The rows of a group lie close to one hidden flat surface of 14 dimensions, which passes through zero. Surfaces can cross.
In the rows, zero is written as 128.
Known rows, each followed by its group:
[ 78 111  74 116 175 141 114  98 164 132 105 132 170 197 108 123  40  92
  88  98]	Z_552
[127 131 149 108  88 120 147 157 131 140 130 150  79 122 108 114 151 115
 141 157]	Z_959
[ 99  98 124  82 144 140 186 126 153 170 140 154  98 178 139  97 138 152
 143 146]	Z_487
[128 131 144 134 113 145 121  77 127 120  96 159 103 100 128 157 173 106
 148 141]	Z_959
[ 95 119 125 113 158 190 131 131 178  92 156 125 126 184 110 178 109 101
 108  96]	Z_402
[ 94 111 162 135 122 154 158 138 105 145 151 156 135 155 122  85 123 112
 173 114]	Z_895
[129 144 110 120 157 157 115 115 130  96  91 150 133 122 111 112 138 150
 107 171]	Z_895
[131 163 139 165 168 140 131 120 152 143 158 129 139 140 137 128  96 130
 106 142]	Z_552
[122 154  91 118 127 123 144 154 146 134 121 123 116 121 120 182 135 129
 151 104]	Z_552
[146 130  70 166 132 135 156 108 176  79 113 137 107 144 117 122  81 115
 136 165]	Z_487
[137 157 112 144 160  92 105 147 121 111 155 144 147  93 147 140 150 147
 153 139]	Z_895
[160 173 134 148 108  94 143 125 123 146  64 134 136 136  55 181 151 133
 101 155]	Z_487
[128  96 122 142 120 153  95 109 143 123 114 128 153 149 120 112 146 109
 113 141]	Z_895
[125 134  68 152 134 156 108 148 156 146 122 127 127 138  97 135 149 126
 124 125]	Z_487
[174 153  97 166 124  75 149 118 146 134 123 146 154 103 185 125 144 112
 101 159]	Z_515
[123 100 162  98 125 155 141 150 151 133 130 124 178 167 128 100 133 115
 113 119]	Z_895
[ 95  84 131  84 113 149 128 131 156 171 152 150 123 143 169  96 145  83
 138 106]	Z_487
[117 141 133  52 154 161 134 104 140 156 115 151  92 119 116 171 181 112
 119 105]	Z_487
[162 101 142  64 195 196 112  74 109  92 134 173 136 110 120 103 227 139
 136 135]	Z_402
[ 82 130 147 121  89 121 162 171 151 121 139 125 125 156 153 177 108 108
  99 111]	Z_402
[114 133 149 124 149 133 119 131  86 151 151 137 105 108 148  99  88 165
  90 124]	Z_895
[120  94  84 130 113 158 118 128 120 146 130 112  65 121 118 125 107 157
 146  93]	Z_552
[134 153 115  73 177 116  45 161 184 135 135 156 175  99 102 136  90  69
 124 113]	Z_515
[ 96 123 112 115 139 113 138 128 103 170 139 126 126 147 118 134 119 133
 152  85]	Z_959
[158 103 165  74 128 159 145 144 129 114 131 197  98 103 107  68 124 131
 119 159]	Z_319
[140 142 197 131 148 155 151 143 144 110 178  95 123 169 110 142 134 153
 116 140]	Z_487
[101 117 120 120 100 113 154 136 144 160 122 131  85 124 152 103  92 134
 147 140]	Z_402
[104 161 132 136 160 152 100  95 137 100 129  72 125 141 105 188 142 132
 162 111]	Z_402
[123 135 181 137 154  83  74 162 109 153 136 110 165 138  86 155  75 208
  88 139]	Z_319
[126 112 120 131 119 119 158 123 130  95  93 132 170 152 130 121  55 112
  96 104]	Z_319
[138  93 114  96 136 120 179 119  97  62 155 135 112 164 115 155 154 133
 146  91]	Z_515
[143 140 136 140 132 117 142  64 157 170 108 150 106 138 110 115 143  90
 151 164]	Z_402
[112 126 110 113 148 119 173 113 135 124 153 128 106 153 154 135  79 119
 124 106]	Z_959
[114 205 148 113 177  99 124 131 109 107 155  98 129 109 155 114  72 131
  88 146]	Z_552
[148 134  90 195 125 105 147 102 138  91 116  80 196 150 166 151  76 100
  85  98]	Z_319
[133 100 141 142 109 120 137 143 114  93 154 101 119 198  80 125 135 142
 106 144]	Z_515
[145 105 122 121 134 170 103 149 101 138 117  99 155 125 113 108 121 171
  80 100]	Z_895
[ 89  95 154  66 103 133  61 122 152 129 110 164 123 147 123 117 155  93
  56 176]	Z_319
[132 124 114 147 134 142 116 118 140 130 104 134 165 134 126 132 109 111
 100 120]	Z_402
[118 142 110  93 124 120 140 149 112 155 129 113 118 121 123 104  94  98
 141  79]	Z_319
[156 113 134 131 150 146 137  94 149 116 133  85 140 142 144 103 127 149
 123 140]	Z_319
[129 128 131 149 119 120 120 132 101 139 126  88 160 166  87 125 144 124
 135 107]	Z_487
[123 173 112 112 167 143 120 147 174 140 135 109 131 159  99 150 148 136
 101 154]	Z_319
[120 104  85  99 103 136 110 135 155 121  72 124  79 112 120 113 149 176
 131 189]	Z_959
[143 122 112 121 148 128  82 132 157 121 173 111 128 130 117 138 145  96
 154 111]	Z_959
[117 134  75 120 150 124 134  59 138 131  81 112 136 124 130 135 139 100
 172 115]	Z_319
[174 166 142 138 127  83 134 123 157 146 167 128  90  78 156 170  88  98
 123 110]	Z_319
[101 121 148 173 116 142 177  86  98 125 106 172 113 158 137 158 144 156
  99 149]	Z_959
[177 144 144 161 155 175 140  89 111  93 118 124 147  88 115 136 128 117
 141 100]	Z_959
[180  91 176 128  71 148 106 100 107  72 107 102  99  91 114 113 149 110
 125 145]	Z_319
[101 133 136 111 115 128 135 163 138 131 129 115 119 111 141 145  95 124
 146  98]	Z_959
[ 89 141 162 124 124 140 110 144 138 161 108 124 174 144 119 129 141 102
 134 124]	Z_515
[153 114 153 155 101 136 154 138 116 128 127 162 140 154 119 137 199 146
  76 163]	Z_552
[141 112  97 143 134 121 108 133 147 131 137 107 139 152 127 110 125 139
 110 137]	Z_515
[127 113 141 163 109 150 112 138 134 130 134 121 148 141 129 129 116 134
 100 122]	Z_487
[ 82 152  86 150 175 141 110 146  84 144 133 172 145 102 175 131 126 192
  79 126]	Z_552
[133 152 123 150 145  93 108 105 118 139 120 129 157 116 136 145 123 123
 132 122]	Z_402
[130 154  83 131 144 121  71 103  92 126 100 140 120 128  98  99 172 121
  59 177]	Z_552
[123 116 189  95  98 191 140 134  91 127  92 120 131 116 122  97 181 145
 108 132]	Z_402
[123 148 107 123 159 128 116 136 123 116 136 128 121 125 110 143 153 160
 156 133]	Z_402
[147 115 134 142 110  57 137 168 100 103 142 140 136 155  64 130 116 143
 164 142]	Z_552
[160 107 127 130 123 184 134 121 114  93 116 155  87 104 114 109 116 141
  82 138]	Z_552
[162 116 152  95 143 119  88 121 104 181 119  86 177  82 139  82 190 151
 173 111]	Z_515
[ 85  90  78  81 130 112 128 135 129 143 121 180 138 160 127 103 107  96
 114  97]	Z_487
[123 119 130 124 101 128 170  98 143 126 100 161  76 110 154 164 104 131
 122 132]	Z_895
[ 87 121 156 115 133 128  90  89 137 157 138 108 102 111 176 153 144 153
 133 143]	Z_515
[ 76  87 134  98 109 116  94 111 107 114 105  84 140 182 119  98 125 143
 112 146]	Z_319
[134 118 127 127 103 104 176 157 110 173 149 162  68 146 113 133 134 171
  95 143]	Z_895
[134 171 110  72 185 156 126 146 126 130 107 171 142  96 100 106 117 109
 114 120]	Z_552
[148 106 133 108 108 198 143 112 113  83  90 133  77  95 109 136 109 133
 117 111]	Z_515
[114 160 121 140 147 137 145 199 162 142 178 117 119 134 118 133  98 154
 159 126]	Z_487
[150  74 135  89 109 120 112 101 123 106 124 132 105 106 132  74 135 115
 162 144]	Z_552
[126 122 131 127 115 115 141 111 102 124 132  77 140 129 157 147 138 122
 131  87]	Z_895
[106 119 112 152 122 100  98 153 144 165 183 149 139 151 147 142 141  93
 129 112]	Z_895
[158 136 142 116 128 130 155 180 123 121 144 186 144 147  70 117 136 115
 110 125]	Z_515
[140 129 117 120 149 144 166 125 138 123 170 143 128 155 134 122 106  83
 117  85]	Z_959
[143 106 179 117 112 160 137 153 171 106 140 140 127 122 148 132  95 137
  86 144]	Z_487
[146 117 111 117 145 115 156  78 105 111 114 106 113 132 130 127 139 139
 138 124]	Z_552
[130 104 125 148 110 149  96 119 112 123  95  93 157  75 156 180  86 164
 137  53]	Z_895
[101 112 170 157 117 103  92 151 148 142 184  58 140 192 119 129 123 148
 146 144]	Z_402
[135 124 162 141 122 110 125 135 109 129 143  94 138 133 138 121 126 161
 129 136]	Z_487
[153  89 113 100 140 130 120 121 145 146 122 129 114 140 113  83 144 149
 137 160]	Z_959
[101 118 158 125 130 142 106  97 128 139 130 101 121 154 125 155 171 142
 137 133]	Z_515
[ 78  98 102 169 131 136 122 104 101  88  95 108 139 158 119 124 125 187
 166 156]	Z_895
[105 126  81 154 113 136 121 109 129 128  97 132 102 142 108 159 131 123
 114 125]	Z_895
[ 73 122  89 114 158 125  86 156 108  77 146  88 141 162 108 165 106 165
 130  87]	Z_515
[127 156 174 184 105 124 128 106  97 148 125 137 141 106 167 147 179 132
 104 154]	Z_552
[137 134 115 146 154 115 143 139 152 151 161 148 110 140 118 141 115 152
 143 141]	Z_959
[108 140  60 173 107 118 160 137 139 107 175 110  69 166 138 182 135 101
 137  96]	Z_959
[136 142 150 153 121 149 138 131 105  76 114 122 157 117 145 164 135 137
  87 119]	Z_402
[116 129 119 107 134  89 137 114 124 143 141 117 127 125 145 134 134 113
 165 111]	Z_515
[146 126 105 109 169 183 161 142 160 120 121 158 142 123 111 138 103 144
 140  96]	Z_552
[125 153 105 145 105  78 139 128 134 139 139 116  97 160 114 137 178 105
 145 168]	Z_515
[133  51 149 108  78 176 145 146 164 110 134 112 120 141 157 127 137 136
 118 108]	Z_552
[150 106 179 107 133 139 133 135 125 142 167 182 114 111 137 101 108 107
 108 116]	Z_402
[130 164 145 150 138 108  96 136 136  93 123 133 132 104 126 155 119 151
 113 171]	Z_959
[151 176 107 143 176 165 108 139  75  96 105 144 167  69 134 142 141 180
  79 114]	Z_895
[117  99 118 123 134 149 130  91 134 103 133 100 138 152 157  94 131 111
 146 121]	Z_487
[136 158 126 144 150 170 115 130 153 100 142 117 146 117 185 129 116 127
  35 145]	Z_319
[111 131 108 136 147  91 137 121  95  94 141  82 119 169 134 114  87 170
  94 145]	Z_959
[131 131 176 165 111 105 137 122 156 166 125 106 144 108 160 151  97 155
 167 136]	Z_959
[107 146  88 138 125  97 155 192 136  85 147 163  92 151  96 143 114 150
 150 166]	Z_319
[141  95  93 121 148 144 118  79 161 130  93 129 162 117 134 109 122 111
 178 112]	Z_402
[152 119 158 128 117 118 117 110 149 137 142 120 103 130 127 150 154 131
 112 155]	Z_515
[180 178 104 136 121  78 173 132 170  94 150  83 109 138 149 165 131  97
  97 144]	Z_895
[122 168  94 221 136 149 173 160 152 164 137 190 156 145 137 111 149 121
 143 164]	Z_487
[174  86 169 131 109 161 126 118 116 146 117 125 130 110 100  61 101 119
 142 115]	Z_402
[113 146 147 137 146 122 133 145  88 137 126 136 170 110 141 115 122 151
 145 114]	Z_515
[130 157 127 106 164 139 152 123 105 120 120  94 120 144 107  76 107 142
 121 155]	Z_319
[ 83 149 144 130 111 141 130 123 139 129 124  92  98 158 131 160 126 126
 102 143]	Z_402
[135 128  99 111 101  84 117 160 141 141  72 121 155  69 174 121 127 158
 141 154]	Z_487
[141 113 121 121 125 146 150 140 204 154 147  97 139 169 128 164 147 110
 149 103]	Z_319

New rows. What belongs after each?
[ 82 106 145 174 112 167 150 172  90  90  98 226 172 114 138 171  94 180
 105 115]	Z_319
[135 128 136 146  90 141 133 117  96 113 134 127 103 121 121 133 178  90
 134 112]	Z_959
[136 139 137 107 174 123 156  99 133 106 129 135 155 109 181 129 141 145
 135 131]	Z_552
[111 115  86 141 140 134 193 104 118 102 128 125  88 159 143 132  83 154
 132 119]	Z_402
[117 178 143 141 120 111 158 104 108 126 149 145  55 104 173 150 118 125
  78 154]	Z_552
[137 121  98 134  88 163 124 126 144 148  80 112 114  86 112 135 113  93
 171  84]	Z_487
[175 138  58 164 161 110 143 108 125 168 133 114 121 128  89  83 155 133
 210 132]	Z_515
[179 115 130 150  99 129 111 136 158  75 121  98 138 115 123 165 116 117
  98 128]	Z_319
[104 130 160 124  79  54 121 108 107 112 128  72 118 107 183 145 138 105
 178 127]	Z_552
[133 131 123 140 125 129  85  88 137 131 118  91 100 111 136 111 109 113
 119 150]	Z_402
[102 132 105 128 140 139  65 112 147 159 148 174 126 105 167 141 117  74
  69 106]	Z_895
[149 100 108 105 135 108 104 125 126  97 133 155 113 108 118  87 120 125
 141 155]	Z_552
[129 132 128 140 143 122  81  37 163 144 110 104 129 142 138 123 156  89
 120 173]	Z_402
[138 149 117 149 135 118 126 117 130 122 128  96 137 157  92 168 102  98
 109  98]	Z_402
[112 129 150 143 112 130 106 159 124 115 156  91 110 122 139 131 101 157
 125 132]	Z_402
[111 108 177 127 104  76 105 111  87 132 127 142 123 120 136 122 100 139
 110 144]	Z_319
[ 97 113 105  84 140 114 154 124 132 153  83 120 138 164 128 108  82 163
 106 137]	Z_959
[166 132 144 164 123 168 103 105  84 117 116 120 102 114  97  87 156 150
  66 170]	Z_552
[113  95 161 128  92  92 182 128 127 136 146 123 136 166 159 120 123 132
 155 121]	Z_402
[131 139 151 159 118 141 136 131 104 157 141 162 102 117  94 120 127 123
 145 122]	Z_895
[127 130 125 103 160 151 124 127  91 151 123 133 129 138  85 101 165 158
 119 128]	Z_402
[ 99 113 124 136 151 126 117 112 139 102 112 105 182 182  97 115  22 107
 113 106]	Z_552
[130 136 106 137 126 110 125 167 121 146 155  60 112 185  66 120 180 151
 188 135]	Z_319
[144 143 161 103 123 141 138 137  89 105 126 124 133 127 105 150 181 122
 110 111]	Z_402
[121 130 120 143 110 133 141 146 108 145 109 113 163 126 108 153 109 110
 152  62]	Z_319
[ 97  98 149 157  80 118 118 177 116 138 145 121 151 148 121 163 128 135
 127  94]	Z_319
[133 134 121  95 149 131 137 109 102 142 119 116 130 164  84 131 163 114
 105 108]	Z_402
[145 141 116 186 112 103 101 117 197 120 123 111 141  99 172 180 128 122
 134 168]	Z_959
[112 162 168 133 148 110  97 192  79 152 173 118 158  88 147 123 139 171
 146 102]	Z_487
[126 157  96 190 132 169 121  70  98 138  73 142 125  94 125 164 142 129
 113 122]	Z_552
[141  78 117 123 115 133 139 115 153 109 152 115  86 150 149 126  92 151
  94 132]	Z_515
[150 103 140  86 156 161 146 109 111 159 125 147 127 109  97 108 156 132
 203  78]	Z_515
[135 153 124 136 146 154 179 112 128 136 131 113 130 124 178 175 178 170
 107 115]	Z_552
[ 97  94  94 162 104 126  84 144 142 132 135 124 132 128 173 150 135 148
 119 133]	Z_552
[182 159 160 179 148 140 124 122 134 134 130 160 167  88 126 138 144 124
 133 140]	Z_959
[111  78 152 161 100 126 146  77 127  96  95 139 153 134 164 167 119 141
 139 126]	Z_319
[102 136 185 153  95 141 154 165 141 158 153 130 128 156 130 149 113 121
 100 121]	Z_552
[152 135 155 133 161 119 123  91  98 124 145 125 130 129 110 125 131 126
 129 117]	Z_402
[ 95 112 155  88 109 118 186 171 114 142 119 155 145 181  83 141  75 114
 142  77]	Z_552
[148 143 152 192  94 112 127 100 128 110 109 137 142 104 161 163 181 115
 118 165]	Z_552
[140  99 159 154 110 167 154 111 141 109 125 157 122 112 155 156 154 149
 144 131]	Z_319
[110 117 136 122 139 171 119 101 138 195 134 142 121 119 139  94 125 113
 149 110]	Z_552
[156 137 135 144 106 151 141 120 130  94 114  90  97  99 114 157 111 126
 150 108]	Z_552
[139 135 123  90 172 139 152 117 130 133  95 153 174 136  83 113 122 109
 160  99]	Z_552
[132  98  43 129 144  89 102 145  91  98 128 172  75 104  87 117  92 175
 172 127]	Z_552
[112  97 100 118 112 150 133 149 103 139 111 157 135 145  73 100  82  88
 145  69]	Z_487
[100 112 117 187  60 109  83 149  67 112 103 112 112 120 118 147 126 154
 104 128]	Z_552
[150  96 112 155 116 150 121 153 115 151 144 142 111 109 120 113 123 159
 125 106]	Z_895
[111 118 150 136 114 140 153 133  90 141 147 108  97 162  95 137 132 151
 155  98]	Z_959
[144  82 115  70 119 123 134 129 132 124 153  74  99 140 153 103 183 158
 151 120]	Z_552
[112 138  64 123 140 101 107 126 190 135  92 178 169 101 179 152 168 112
 155 164]	Z_402
[135 125 154 157 130 157 132 133 109 169 142 173  83  93 146 129 117 196
 103 147]	Z_487
[124 108 108 139 141 165 124 134  86 141  97  63 154 155  81  94  99 179
 139  87]	Z_402
[124 123 102 120 140  97 119 141 115 175 139 166 141 102 127 125 108 120
 150  96]	Z_319
[120 142  48 147 137 171 152 164  98  81 115 161 109 165  73 139 154 149
  62 137]	Z_959
[133 120  90 130 120 140 131 139 115 128 112 101 117 113 130 115 110 154
 129 108]	Z_515
[158 157 129 153 150 121 162  77  67  95  91 133 155 103 131 155 149 150
 116 110]	Z_402
[122 140 122 123 145 145 138 143 143 110 146 128 121 144 106 161 136 127
 151 115]	Z_402
[137 110 154  94 110 144 106 125 123 101 116  91 146 123 139  94 138 112
 109 133]	Z_552
[135 105 102 123 143 167  70  92 180 107 109 103 122 111 135 109 156 121
 160 161]	Z_402
[ 80 127  90  77 127 115  73  71  91 125  70  91  99 103 119 109 149 103
 155 129]	Z_319
[109 140 181 186 135 139 173 155 160 107 170 150 172 211 115 178 148 147
 111 164]	Z_402
[132 120 130  94 137 109 134 148 114 139 136 114 104 144 103  87 111 159
 137 148]	Z_959
[134 176 132 147 127 105 115 103  96 180 135  94  81 119  96 120 150 113
 147 137]	Z_552
[ 99 137 176 161 131 155 102  96 106 165  86  84 163 119 130 108 133 167
 163 142]	Z_402
[131 100 110  80 111 138 131 158 122  58 109 199  95  43 150 117  84 131
 154 120]	Z_552
[105 164 143  79 125 109  80 169  99 113 116 147 148 101 107  87 164  88
 148 150]	Z_515
[124 118 150 109 119 123  82 169 114 180 146  64 149 149 104 127 178 172
 127 115]	Z_487
[126 130 129 126 119 106 138 124 148 128 129 135 132 147 133 140 145 116
 120 150]	Z_895
[121 111 148 148 117 103 138 132 137 159 148 121 143 148 139 159 116 140
 135 109]	Z_319
[174 116 105 123 139 134 227 155 163 106 138 182 124 138 121 202 178 181
 158 117]	Z_552
[180 172 118 180 160 132 130 159 181  89 142 156 154 114 128 184  98 148
  61 160]	Z_319
[134 120 117 143 120 149 130 127 161 137 144 154 115 111 152 149 138 103
 147 114]	Z_959
[113  88 152 133 108  95  94  80  72 114 168  71  93 138 138 109  92 112
 139  90]	Z_487
[118 173 119 119 149  81  88 161  92 115 158 133 154 131 138 169 172 138
  52 127]	Z_402
[161 136 130 164 137  97 141 138 123 107 134 157 136 120 106 137 111 153
 135 157]	Z_319
[ 65 136 192 101 101 137  80 140 120 109 109 107 158 156 108 109 106  82
 114 138]	Z_515
[ 96 105  98  77 124 123 135 148 169 127 112  93 117 183 102 155  90 147
 103 108]	Z_487
[143 135 174 107 143 160 131  85 159 132  93  99 132 128 117 163 124 142
 121 132]	Z_319
[114  95 117  89 158 128 127  56  97 161  92 119 153 124 159  95 141 136
 140 102]	Z_402
[130  93 118 112 135 133 107 126 113  79 110 110 125 121 122 126  53 180
  89 119]	Z_487
[145 152 134 158 122  95 127 167 147 108 153 143 142 124 117 166 145 116
 137 137]	Z_402
[116 131 101 174 168 142 102  94 123  87 140 121 126 144 119 101  90 138
 139 152]	Z_515
[130 113 119 127 128 170 140 171 164 116 133 148 137 114 137 155 111 151
 149 101]	Z_552
[161 142  98 121 147 126  92 115 138 137 117 109 129  89 124 133 123 117
 132 109]	Z_319
[182 120 146 153 139 139  99  87 103 106  84 195 158  86  94 102 171 137
 116 183]	Z_319
[131 135 124 118 118 123 105 125 130  76 113 135 120  86 148 125  99 102
 132 142]	Z_552
[146  91 125 173  86 106 107 120  96 111 129 100 124 110 113 139 160 140
 181 110]	Z_319
[106 152 150  77 128 132 120 174 115 124 137 144 125 118 136 104 121 113
  89 134]	Z_552
[137 115 139 147 157 133 149 104  78 111 160 112  98 156 120 101 121 185
 110 141]	Z_402
[122 128 145 126 130 118 115 117 106 147 129 121 135 143 129 114 136 132
  96 137]	Z_402
[144 148 136  71 156 119 137 146 125 103 154 137 106 124 128  96 123 129
  96 151]	Z_552
[128  94 147  83 122 139 146 105 163 131 130 158 132 153 129 125 144  74
 138 114]	Z_515
[190 156 106 127 171 105 170  95 135 154 158 130  93 119  91 115 123 103
 182 114]	Z_959
[142 127 102 114 151 142 108 129 152 149 151  72 115 148 121 117 146 138
 129 125]	Z_552
[138 138  99 160 157 143 138 112 117 162 144 119  97 134  99 132 129 165
 140 123]	Z_552
[133 140 134 131 142 101 138 115 124 109 154 145 120 126 140 156 137 112
 117 127]	Z_402
[ 83 131 117 122 149 141 124 134 156 149 122 140 177 178 136 162 133 131
 107 117]	Z_402
[120 134   4 142 122  85 120 132 100 151  55 105 149 124 133 104  98 162
  92 124]	Z_402
[109 113 110 165 140  99 125 102 111 125 129 141 131 146 119 125  64 136
 144 124]	Z_552
[149 140 129 122 121  80  98 130 143 154 152  96 130 151  97 138 174  89
 135 138]	Z_895
[102 112 134 146 125 138  98 158 100 157 127  86 171 164  97 133 146 173
 139 104]	Z_319
[139 138 150 163 172 127 134 119 168 124 166 123 171 157 163 122 103 144
 113 153]	Z_552
[155 143 154  92 118 110 145 162 129 109 120  91 117 115 109  80  90 137
 123 159]	Z_959
[ 88 121 126 128 143 139 102 127  99 128 109  91 137 188  90 101 115 178
  70 163]	Z_895
[127 125 197 125  95 152 164 109 119 127 142 143  44 120 116 166 102 147
 116 130]	Z_515
